The same things were measured in two ways. Each way mixes the same 10 hidden numbers, adds some noise and spreads widely along 6 directions of its own, which tell nothing about the thing.
In the rows, zero is written as 128.
Some things both ways: the first way, then the second way.
[146  77 125 164 129 150 145 100 100 146 143 102  97 108 142 119 110 152
 129 123 147 103 176 109  94]
[130 179 179 114 145 121  99 140 143 137 126 122 102 131  84 126 171 142
 115 117 116 117  71 108 109 134]

[111 178 179  95 141 104  43 147 141 136 170 184 170 102 106 173 114 148
 186 155  87 176  80  95 160]
[160 120 124  98 125 120 123 150 129 129  98 146 105 143 149 122 153 130
 116 106 146 145 142 135  98 136]

[101 118  85 101 118 154 131 105 132 149 126 151 127 146 143 154 132 118
  92 154 141 151 130  84 101]
[ 92 134  96 121 163 155 131 132 159  71  96 184 120 141 185 102 108 160
 103 181  94 110 142 152 115 120]

[122 146 100 130 125 106 115 108 148 154 151 126 118 129  94 135 134 115
 134 123 138 102 143 107 106]
[112 161 105 142 175 121 139 108 190 126 114 161 106 166  95 147 167 171
 154 119 128 122 124 177  97 117]

[137 100 110 133 133 148 147 131 112 143 136 142 128 146 157 168 130 127
  97 110 101 125 140  94 113]
[ 80 154 127 126 132 121 131 138 121 101 152 140 134 109 121 105 132 161
 100 119 140  94 114 138 127 116]

[133 146 119 126 108 114 136 149 148 112 144 115 159 127 113 149 149 127
 124 106  72 143 117  95 107]
[131 107 118 146 144  93 108 107 131  73 154 125 169  98 151 160  90 138
  83 162 102 154 124  80 155 100]

[142 143 182 122 113 118  96 128 140 114 119 112 194 138 130 181 132 137
 162 124  30 205  91 100 100]
[127 160 133 156 123 110 115 106 125 121 159  98 151 140 107 145  91 132
  97 119 147 133 136 133 119 136]

[109 178 144 106  87 160  82  95 161 106 121 129 128 144 159 161  87 146
 100 122 153 197 128 126  98]
[144  87  97 119 157 166 146 143 126 124 101 161  93 180 177 137 145 113
 123 128 143 133 175 117 135 130]

[123 186 126 103 143 117  99 150 147  83 149 173 118 106 168 187  92 116
 150 123  92  99  32  93 116]
[152 108 101 130 117 121 133 144 141 139 129 133 114 129 131 128 115  99
 147 162 120 170 120 139  99 121]

[101 129 128 125 116 151 130 124 120  98  77 125 101 142 142 105 109 132
 129 136 141 145 126 150 102]
[154 119 103 169 119 138 149 112 150 137 131 123 133 156 143 144 110 116
 129 122 157 136 151 121 114 143]

[143 119 161 176 155 122 117 187 126  78 147 128  91  87 139 129  95 128
 212  73  65  89  71 112 122]
[152 142 130 175 135 138 110 110 168 124 143  98 112 134 101 154 133 122
 103 135 179 145 123 145  81 106]

[147 153 130 108  97 113 128 129 160 109 112 100 146 113 104 122 137 135
 122 168 118 157 165 133 108]
[133 101  93 154 136 145 135 116 106 126 128 102 138 138 149 155 112 124
 139 133 145 134 124 108 138 126]

[ 99 145  19  97 110 121 185 106 110 162 132 108  59 128 104  81 152 114
  74  92 225  34 187 138  92]
[121 130 126 121 125 125 141 131 154 146 114 181  62 107 159  68 144 124
 103 135  72 128 134 162  96 121]

[138 115 230 142 202 117  81 140 122 128 173 138 190 173 131 174  76 120
 194  97  66 195  95  97 169]
[110 144 144 117 140 150 148 104 162 137 108 146 120 166 116 135 131 118
 158 124 109 125 142 111 169  92]

[132 129 119 162 103 131 102  65 158 146 127 129 147 140  76 123 136 132
 111 196 137 129 144 124  98]
[154 115 113 161 156  98 133 128 153  97 136 137 154 110 116 162 183 143
 141 141 126 135 100 115 114 138]

[135 125 174 141 145 115 104 163 149 104 140 131 167 117  95 123 125 129
 177 158  75 170 114 109 153]
[132  92  85 149 134 145 136 118 111  95 130 111 148 146 157 159 154 123
 135 125 179 142 139 121 137 132]

[129 199  85  98 109  88 136 137 150 112  91 107 112 109 121 154 147 115
 150  91  78  86 119 119  79]
[155 118 116 172 106  98 145 118 139 149 167 132 118 116 130 122 110  96
 109 132 115 150 135 120 112 141]

[155 121 175 137 167  48 116 166 114 152 208 101 149  88  79 126 145 122
 201  90 101  86 110 114 152]
[159 131 109 136 148 130 124 136 131 174 168 114 121  86 127  94 140 107
 157 120 121 145 132 190 116 138]

[ 77 123 132  98 143 128 132 118 116 114 143 116 151 129 138 119 115 146
 131 131 154 184 135  81 131]
[ 79 152  79 157 141 139 139 132 183  96  99 161  86 202 116 155  84 194
  86 154 185 103 129 155  51  95]

[165 127 155 154 157 125 133 116 118 114  86 112 144 138 107 121 111 130
 164 162  79 110 146 148 125]
[120 134 146 152 115 146 146 108 123 139 135 117 127 155 110 142 132  94
 140 134 121 127 117  91 152 124]

[128 145 117 137 106 147 126 134 151  91 118 130 119 106  90  94 115 124
 151 167 106 122 106 126  94]
[171 108 107 144 128 118 105  95 138 111 130  94 143 131 140 166 164 106
 141 126 149 193 121 133 120 132]

[162 114 175 140 174 132 129 212  80  92 165 171 114  83 143 138  94 137
 201 103  49  74  60 125 150]
[119 130 156  99  85 129 121 163  43 131 124 105 100 125 132  99 116 108
  82 111 148 120 136 137  91 136]

[109 131 108  98 131  92 158 173 113 148 165  64 103  93  90  73 154 113
 172  40 160 118 163 120 133]
[146 146 147 125  83 118 141 125 119 177 130 120  68 107 117  81 162 108
 108  70 157 127 142 179  69 133]

[147  96 148 167 123 157 130 108 114 134 147 100 131 136 108 115 108 124
 158  99  99 129 115 123  82]
[151 141 144 117 153 108 116 129 123 119 147 129 151 136 112 138 164 113
 136 116 111 149 142 145 137 146]

[123  78 146 169 127 155 134 105 112 116 136 171 152 168 117 112 123 148
  65 204 148 137 131 139 147]
[ 88  96  53 170 169 125 141 142 117  56 153 125 180 120 146 176 111 188
 115 151 188  96 125 128 128 111]

[130 126  87 151 107 144 137  99 143 129 132 145 101 147 128 144 122 120
  85 139 135  89 132 117  82]
[132 119 169 120 115  80 144 135  88 106 101 166 123 136 123 144 176 122
 115 137  44 121  86  57 131 158]

[ 99 104 130 117 127 143 124 139  96 149 175 122 109  94  92  79 117 151
 164 114 167 141 158 112 123]
[145 172 149  88 153 122  91 125 166 125  87 134  90 148 118 128 148 168
 101  97 140 140 123 156  90 110]

[119  94 113 167 112 210 153  77 110 124 105 120 121 193 149 116  98 122
  76 102 140 146 120 133  84]
[ 96 122 173 108  99 119 156 139  61  79 100 180 105 159 147 110 179  96
  74 123  87 110 153  96 131 148]

[128 101 101 146 120 191 154 115  94 125  90 124  54 139 212 141  96 137
  93  67 161 106 154 136  94]
[133 154 164 113 144 141 127 148 147 137 134 142 131 136 117 119 129 119
 124 124 122 111 131  98 153 117]

Other things, the second way, with their names:
K_180: [119 125 133 125 123 149 121 121 159 115 108 166  62 133 169  92 144 104
  75 154 115 148 144 138 103 100]
K_645: [167  92 119 136 113 142 119 136 106 166 159  92 114  63 155  97 111  82
 137 141 123 154 125 133 130 113]
K_207: [128  87 119 114 104 149 129 157  65 111 120 114  99 106 161 115 169 118
  96 101 190 115 127 117 110 118]
K_283: [108 154 188 123  68 111 150 154  78 159 121 129  86 131  94  97 115 109
  94 117  97  90  88  83 101 138]
K_680: [147 127 128 112 140 112 117 163 112 119 154 107 165 114  96 143 130 122
 143 134 157 142 134 152 117 114]
K_964: [116 118 148 147 133 146 155 120 114 118 134 144 128 127 143 126 166 116
 119 118 121  93 128  84 163 126]
K_291: [122 121 135 104 117 124 142 115 100 100 110 133 139 126 146 125 178 122
 133  97 130 127 154 133 148 123]
K_333: [148 130 133 168 105  80 153 131 148 110 161 144 181  83 125 126  95 148
 102 127 123 101 134  92 128 138]
K_117: [149 145 132 113 127 124 113 136 119 114 139 124 141 152 134 125 141  98
 125 119 139 160 148 150 125 159]
K_752: [112 156 156  89 139 147 139 134 112 114  94 151 137 187 132 123 107 129
 127 130 106 105 169 128 148 134]
K_620: [165 106  82 130 184 118  95  76 191  99 127 129 146 109 169 159 144 133
 144 144 101 199 134 141 160  98]
K_315: [163  94 149 119 111  71 120 145  85  88 156 130 182  27 163 109 140 107
 105 141  63 148 121  90 161 133]
K_124: [101 147 109  99 114 113 114 151 139  95 121 153  94 124 137  93 139 148
  85 130 156 143 134 191  67 105]
K_807: [134 159 151  87 127 105 103 134 119 127 103 129 103 136 115 115 137 127
 109 118 108 157 143 184  84 115]
K_63: [129 120 136 143 111 104 147 115 138 102 104 139 139 136 108 153 147 118
 138 153 108 148 129 129 106 109]
K_148: [102 155 142 133 124 131 143 114 151 117  78 147  93 173 104 143 133 160
 115 132 128 107 113 119  92 107]
K_527: [169 110 170  77 112  88 108 153 109 125  92 133 109  80 137 116 159 127
 112 117  84 149 104  92 114  99]
K_888: [106 188 125 137 129 130 135 103 189 156 115 103 125 187  52 167  95 166
 165 103 178 117 118 149 107  86]
K_483: [127 119 109 168  95 136 158 111  91 159 171 111 122 112 152 102 113  96
 121  97 136 115 138 117 147 155]
K_731: [173 127 131 124 147 127 121 126 165 131 127 142 112  97 151 109 184 129
 124 104 133 139 134 142 111 139]
K_551: [138 119 139 100 155 119 122 154  97 134 145 128 131 119 117 132 185 113
 154 111 113 133 106 108 162 133]
K_97: [154  90  93 164 163 158 139 125 155 128 157 140 117 124 160 130 165  90
 143 148 146 150 158 151 132 125]
K_95: [131 120 104 153 133 156 132 133 150  91 122 142 117 156 151 139 160 130
 105 138 187 127 136 135  97 132]
K_135: [166  90 122 150  96 120 157 117 133 136  98 138 103 140 147 143 142 106
 125 125 131 149 139 100 102 126]
K_249: [109 174 132 138 142 146 125  94 149 135 145 134 120 145 138  99 127 125
 120 107 117 120 144 162 140 150]
K_81: [101 150 155 117 143 195 120 106 144 128 114 129 102 160 143 114 165 101
 137 131 128 117 113 104 175 112]
K_591: [194 102 158 100 107 126 115 145 115 169 140 132  92  88 171  76 145  45
 118 121  78 180 137 108 147 141]
K_909: [190  71  93 131 154 140 149 153 122 163 167 132 152  51 194  89 127 106
 160 113 113 125 160 129 172 141]
K_146: [148 112 149  98 153 124 124 109 112 130 126 139 141  83 175 105 152 111
 136 108  63 139 149 107 196 121]
K_149: [132 142 146 140 115 135 146 138 111 149 135 130 125 148 114 115 128  97
 138 129 106 116 125 117 126 157]
K_702: [124 148 104 140 108 116 130 104 129 122 129 125 121 143 138 121 126 138
 117 103 140 142 129 155 101 151]
K_369: [109 167 170 129  94 144 130 124  89 124 102  89 134 174  92 145 106 131
 109 121 164 103 121 118 104 126]
K_532: [128 149 123 163  93 141 143 134 120 145 145 103 123 151  97 132 119 108
 128 126 182 120 123 153  78 146]
K_116: [124 100  84 148 134 136 139 137  94  81 150 128 172 153 168 148 106 108
 114 154 147 140 161 126 141 156]
K_463: [ 92 154 164  89 115 126 122 141 118 102 105 158  99 143 132 109 145 139
  81 119 117 112 124 108 130 101]
K_810: [143 133 164 140  92 132 155 131 120 147  90 133 105 143 110 116 132 100
 135 144 107 119 125 129  81 131]
K_675: [149 117 117 139 121 110 114 122 119 147 169 105 128  73 148 109 102 119
 106 114 122 148 120 118 135 116]
K_226: [109 100 100 142 112 162 147 123 153 126 119 167  61 119 188  80 133  91
 111 171 105 143 127 138 116 103]
K_271: [ 82 123  59 109 183 178 150 161 142  68  93 190 125 229 165 137 137 165
 130 149 181 100 182 178 113 135]
K_800: [150 153 181  87 142 113 109 107 136 143 106 113 133 106 109 131 158 140
 137  77 106 129 123 110 166 101]
K_67: [129 118 141 114 106 131 148 127 119 141 139 141 122  86 155  83 144 100
 140 117  97 124 126 113 162 119]
K_519: [125 149 184 128  94 109 149 107 136 155 124 141 109 130  87 116 179  75
 162 133  56 147  80  86 152 126]
K_248: [ 82 145 121 136  91 123 139  73 110 101  87 110 119 167 115 154 141 141
 138 123 123 136 102 123 121 112]
K_600: [151 129 150 120 107 107 116 127 123 157 153 104 104 114 103 123 137  95
 112 100 142 161 131 130 120 102]
K_366: [167 126 158 119  99 134 120 114 138 117 116 118 147 109 154 114 141  95
 123 120 128 153 142 110 147 126]
K_259: [104 144 103 140 130 102 132 123 116  99 132 140 138 140 122 132 135 154
 123 133 117 126 117 160  96 145]
K_270: [112  86  89 149 130 140 152 165 103 108 169 152 123 126 167 123 128 113
 103 138 158 113 130  82 149 131]
K_26: [134 106 138 128  85 118 127 103  82 117 146 105 141  41 183  80 135  95
 112 123  82 144 114 118 156 130]
K_626: [111 115  81 172 102 164 161  85 136 126 117 135  99 165 163 118 123  95
 143 147 126 149 140 149 119 141]
K_110: [114 165 182  97 107 127 129 136 100 139  72 102 117 171  69 155 117 141
 137 120 128 107 114 118 102  96]
K_85: [107 126  54 174 166 130 156 107 170 104 136 154 149 161 148 149  79 165
 133 149 137 118 170 171 114 131]
K_572: [153 137  94 171 160  66 107 157 156 119 182  93 171  93  68 180 100 183
 119 141 171 135  78 129  73 116]
K_455: [164 149 157 107 114 111  79 126 100 142 163  58 144  72  96 118 173  94
 142  98 153 174  96 170 116 124]
K_982: [167  75 153 120  74 137 139 153  65 159 144 123  61  84 181  83 178  60
  69  77 156 135 139  78 131 132]
K_865: [ 86 118  78 122 165 161 120 104 146 112 138 153  85 121 190  94 128 134
 107 137 109 139 138 159 152 101]
K_78: [145 121  97 158  95 130 161 156 108 139 147 117 146 156 108 135 140 108
 155 113 194 120 135 151  84 169]
K_80: [163 123 196 107  74  94 126 125 114 153  89 125  82 102 118 117 132 101
  92 120  74 150  91  56 115  98]
K_557: [ 95 131 148 111  87 154 140 156  81 145 143 138  81 119 133  68 138  73
 115 136 122 123 131 157 113 117]
K_708: [155 146 170  76 121 119 108 124  70 172 127 111 107 113 133  85 168  77
 156  94  51 159 119 143 157 163]
K_870: [104 126 145  90 131 117 125 123  52 113 117 127 129 146 128 127 194 104
 146 101  84 137 114 123 164 150]
K_53: [ 84 116 104 106 120 144 143 147  47 107 123 138 118 127 160  95 170 117
 141 127 109 110 115 156 133 157]
K_10: [129 129  67 148 199 122 133 101 170 116 146 141 139 184 106 175 182 133
 181 119 149 164 153 189 131 134]
K_567: [121 101 121 114 118 131 134 137 112 129 135 128 116  74 148 100 161 119
 141 125 114 132  98 116 146 101]
K_118: [ 72 193 153  98 143 127 120 124 137 125 130 154  96 177  88 113 170 140
 115 104 119 114 117 158 126 124]
K_872: [131 138 103 176 107 158 129 100 147 154 181 103 118  93 159  80 106  88
 121 131 149 140 131 169 121 143]
K_220: [172 165 186 115 122  97  92 101 175 158  89 109  94 138  75 158 136 132
 125 122  90 169  72  87 102  98]
K_749: [116 124 114 189  96  85 180 139 123 123 173 159 130 121 109 119 116 124
  98 127 128 100 136 123  96 143]
K_421: [114 142 143 106 140 123 128 138 115 122 126 122 130 103 120 111 135 151
 110  98 147 100 146 152 126 100]
K_905: [135  91 119 146  98 103 152 148  90 107 156 158 117 111 163 116 146  94
  79 131 121 133 138  89 127 150]
K_469: [164 145 168 133 141 100 138 142 136 145 161 140 158 103 109 118 144 114
 131 113  88 118 134 101 156 149]
K_535: [145  90 118 145  89  96 120 157 114  96 175 148 113  53 180  90 157  95
  69 143 125 158  99  95 108 144]
K_902: [114 120 154 168  77 134 156  87 132 125  98 146  84 113 163 103 105 111
  79 152  86 117 123  87 113 105]
K_106: [149 104 123 140 100 103 173 175  81 152 155 149 117 155 110 123 156  80
 143 117 126 129 134 109 113 174]
K_916: [134 121  79 160 101 112 180 164 135 180 179 138 127  83 120  80  97 138
 151  99 166  93 147 178  92 135]
K_260: [ 82 143  94 127 123 121 158 115 122  89 120 152 139 157 131 121 167 156
 137  96 161 112 155 182 116 136]
K_83: [109  98  92 136 132 115 125 148  89  79 141 146 119 128 166 127 144 133
  79 136 150 132 134 126 108 133]
K_880: [116 118 133 158  87 118 131  96 114 102 130 137  97 133 155 117 109  83
  75 159  94 159 135 111 117 122]
K_351: [ 83 125 153 124  77 128 131 175  64  99 109 126  91 159 108 137 119 126
  64 148 157 104  82  69  82 109]
K_889: [172 115 133 127 108 130 139 183 103 148 151 123 134 137 115 118 144  79
 141 131 159 140 130 128  99 161]
K_467: [153 120 113  96 154 137 122 136 159 140  93 140 103 153 139 142 129 135
 144 128 128 156 138 132 122  96]
K_307: [115 101  64 183  91 125 178 156  93 109 126 147 125 165 140 134 101 135
 109 145 187 103 155 156  44 162]
K_275: [139 132 185 117 113 108 118 114  96  93  66 115 140 158 120 177 119 158
  83 124 109 114 102  38 122 123]
K_437: [183 102 102 153 124  95 115 142 181 145 135 103 125  75 111 151  98 149
 125 141 172 161 110 135  66  74]
K_346: [ 69 190  96 153 143 148 136 106 145  85  89 141 113 252 104 157  90 176
 107 145 167 107 157 197  58 143]
K_241: [121 122 111  91 144 156 136 121 116 137 133 143 117 138 178  96 158 106
 153  94 114 138 143 121 194 143]
K_203: [159 116 143 130  99 157 143 128  81 180 129 114 103 148 156 102 138  64
 153 112  95 133 110  78 158 180]
K_750: [ 99 139 121  90 111 146 136  96  98 145  88 122  84 175 122 121 180 103
 172 100 116 158 133 178 129 116]
K_602: [152 127 146 116 136 139 135 112 169 137  98 151  96 144 128 129 185 113
 140 112 125 142 133 123 126 109]
K_341: [121 144 104 157 134 149 108 114 158 134 141 108  89 153 115 144 135 122
 113 133 177 153 106 152  89 112]
K_580: [122 117  71 153 132 150 143 128 143 131 145 135 120 178 140 138  97 101
 148 162 148 154 138 144 119 136]
K_250: [137 125 120 112  88 137 145 128 123 162 131 126 108  97 138  79 161  89
 175 115 115 149 113 166 124 134]
K_453: [153  85 129 162 105 131 169 120  83 141  96 120 130 116 150 144 104 119
 141 142  90 105 122  74 126 134]
K_637: [142 126 113 125 155 134 131 127 177 138 135 153 129 133 154 125  80 133
 124 139 107 131 145  95 164 101]
K_252: [122  90  76 174 118 126 152 142 125 105 140 123 145 134 142 159  52 140
 116 176 155 125 129 102 108 103]
K_61: [162  98  86 148 138 102 111  96 172 108 133 138 118 114 175 149  93 130
 101 150 111 182 141 113 123 103]
K_797: [114 113  64 157 149 154 147 156 117 119 162 149 133 140 173 106 106 121
 132 159 134 113 136 153 118 172]
K_71: [149 109 110 109 133 103 143 144  97 134 158 132 158  68 153  96 164 123
 157  90 110 128 140 148 156 148]
K_400: [ 86 119 110 114 149 136 114 142  67  75 113 117 126 175 118 167 153 136
 115 146 148 132 108 125 122 120]
K_878: [159  93 177 122 109 136 117 137  76  93 121 115 132  82 173 118 172  94
  77 121 131 126 143  84 145 126]
K_256: [ 96 144 133 106 125 140 166 111  92 127  80 144 113 218  99 149 181 116
 175  99 123 117 152 154 128 148]
K_689: [163 156 144 161 127 110 130 166 141 158 171 105 139  66  77 102 148 136
 132 118 167 101 108 188  52 137]

Some of these things the first way, each followed by its name:
[156 112 122 174 137 144 136 132 105 121 153 167  80 119 155 140 107 143
  95 120 149  42 122 149 136]  K_551
[137 134 123 121 102 159 113 146 135 146 137 142  97 134 129 142 115 124
 115  96 134 136 161 137 109]  K_800
[109 109 100 129 146 149 140 132 109 147 122 165 138 163  89 105 141 109
 123 151 123 117 121 124 143]  K_260
[112  73 143 162 137 166 123 105 101 146 158 124  97 145 102  87  86 134
 150 122 158 132 152 121  91]  K_731
[115 174  41 114  79 155 163 141 156  92  94 121  67 130 191 170 131 112
  72  53 114  93 116 102  60]  K_905
[126 129  87 128  92 162 161 133 128  95  76 124 106 124 153 115 143 126
  99 131 115 121 112 134  95]  K_116
[133 137 116 107 106 117 119 127 139 163 161 138 141 144 107 151 150 113
  98 122 137 134 137 121 120]  K_71
[113 139 176 119 195  64 106 123 124 133 179 122 200 141  93 137 128 127
 168 139 119 149 108  92 187]  K_226
[121  96 180 170 179  95 116 151  82 116 143 167 119 137 159 138 127 140
 139 108 137  85  72 154 190]  K_149
[147 156  96  99 102 126 134  90 164 153 143 104 155 139 113 146 137 118
  73 155 156 147 182 110 107]  K_567
[106 172 135 123 153 107  95 135 129 118 154 157 142 124 135 160 121 137
 144 102 117 118  84 105 157]  K_180
[129 183 123 101 111  64 114 158 142 118  95 152 138 134 144 181 178 134
  90 123 107 112 121 156 159]  K_483
[145 140  97 116 142 147 162 121 115 128 126 127 122 132  64  61 114 108
 135 173 149  75 149 156 124]  K_750
[143 116 195 141 184 110 116 178 113  83 175 143 171  97 166 169 103 153
 174 119  62 148  76  75 181]  K_351
[165 145 142 133 162  84 139 185 108 108 154 144  96  78 107 111 125 129
 169 128 116  28 110 160 160]  K_645
[ 99 116 113 125 130 118 127 124 107 152  97 147 132 162 123 131 162 125
 110 123 127 135 132 132 139]  K_333
[141 154  91 126 115 134 121 113 113 141  56 184 104 142 136 167 144 135
 110 163  83  71 129 155 101]  K_249
[136  95 145 147 131 181 144 154 112  99 154 134 104 117 137  98  82 142
 129 127 137 137 146 124 123]  K_207
[112 164 118  85 134 109 119 188 143 117 181 118  97  73 133 132 112 122
 174  64 138 128 125  89 135]  K_467
[133 145 149 135 164 105 119 154  84 117 149 152 100 101 122 118 107 142
 174 103 126  54  96 150 150]  K_591
[127 134 149 122 108 136  99 190 157 106 135 140 122  98 134 148 127 132
 158 114  81 179 124 103 132]  K_275
[141 142 120 128 115  93 115 119 129 175 116  92 133 120 115 150 171 127
 145  83 112 128 162 128 123]  K_469
[107 141 131 113 152  97 137 138 142 102 112 117 153 149 105 119 130 105
 146 147 111 141 106 112 133]  K_626
[138 152 141 136 134 132 131 137 107 104 139 123 120 122 126 119 106 140
 144  90 122  96 108 148 125]  K_600
[125 113  89 159 153 122 170 100 114 132 117 108 100 159 146 111 135 110
  88  97 184  65 136 141 142]  K_519
[154 190 150 117 120 121  95 111 125 121 101 139 146 117  93 132 112 167
 145 167 102 121 174 163 127]  K_982
[116  92 163 150 153 140 120 160 119 138 175 135 154 157  96 101 127 109
 145  94 129 166 109 122 174]  K_291
[136 127 154 113 121 102 113 134 125 180 172  94 177 123  81 118 165 133
 136 100 143 177 172 127 166]  K_421
[130 144 120 153 167  91 131 116  98 132  98 159 136 159  94 130 146 125
 141 143  91  48 103 154 140]  K_749
[113 124 160 145 154 124 136 129 120  85 147 120 169 168 132 139 107 119
 138  98  82 148  58 102 117]  K_880
[138  76 130 143 138 168 175 191  94  99  95 104  80  97 162  82 121 125
 166  89 111 119 132 140 133]  K_369
[114 109 132 128 154 178 111 142 110 119 127 173 113 126 153 142  87 131
 162 139  98 142 101  89 122]  K_271
[142 131 120 118 122 121 137 128 132 141 130 150 161 156  87 131 150 111
 100 173 103 121 125 133 123]  K_26
[103 175  82  69  79 114 125 103 149 142  89 124 160 127  90 126 176 132
  99 183 129 165 155 118 101]  K_702
[134 109 167 146 149 160 114 112 125 111 130 120 115 148 142 128  70 107
 171 123 116 140  88 124  94]  K_810
[130 144  90 138 119 158 127  99 116 134 112 170 111 152 187 190 124 137
  68 104 122  94 108 117 111]  K_118
[110 123 165 104 146 149 115 127 120 110 122 124 141 156 171 149  87 129
 136 111 129 195 117 108 126]  K_888
[116 103 109 134 128 121 145 129 121 131 155 140 139 136 109 123 144 118
 112 141 122 111 103 103 116]  K_259
[119 131 104 112 166 115 142 150 108 131 141 169 106 131 132 126 126 105
 124 138 156  69  97 128 162]  K_250
[173 105 129 158 148 117 155 168 123 131 176 116 134 109  89 116 132 113
 157 107  80  79 128 110 130]  K_870
[124 143 114 120 128 100 139 131 118 114  83 145 122 136 155 153 153 129
 106 137 118  95 106 143 133]  K_872
[155 157 123 113 110 105 109 147 153 166 152 127 139 129  85 156 151 111
 137 103  94 128 162 125 120]  K_146
[105 128 129 130 137  97 143 130 113 116 137 118 143 132 164 143 157 159
  76 102 168 136 149 122 178]  K_270
[129 145 120 115 119 151 122 139 119 124 168 140 115 109 120 128 106 119
 154  93 114 108  72 111  96]  K_807
[126 150 162 184 137 124  80  86 128 107 123 182 127 160 134 149 106 146
 100 162 153  88  70 172 152]  K_97
[110 102 141 155 121 184 111  37 102 133  72 142 155 159  90  72 109 166
 113 245 167 163 164 159 118]  K_95
[174  71 100 140 142 157 190 120 104 142 144 103 124 121  87  85 117 113
 132 175 108  83 173 109  82]  K_53
[127 116 141 145 149 130 132 158 133 123 151 120 121 139 115 107 126 101
 147  88 135 128 101 130 158]  K_256
[144 123 133 126 167 105 148 164  96 119 132 134 108 112 166 156 121 132
 148  89 103  83 122 118 142]  K_283
[107 147 163 115 152  92 109 154 122 115 189 128 143 121 122 129 117 135
 141  88 158 140 109 119 171]  K_80
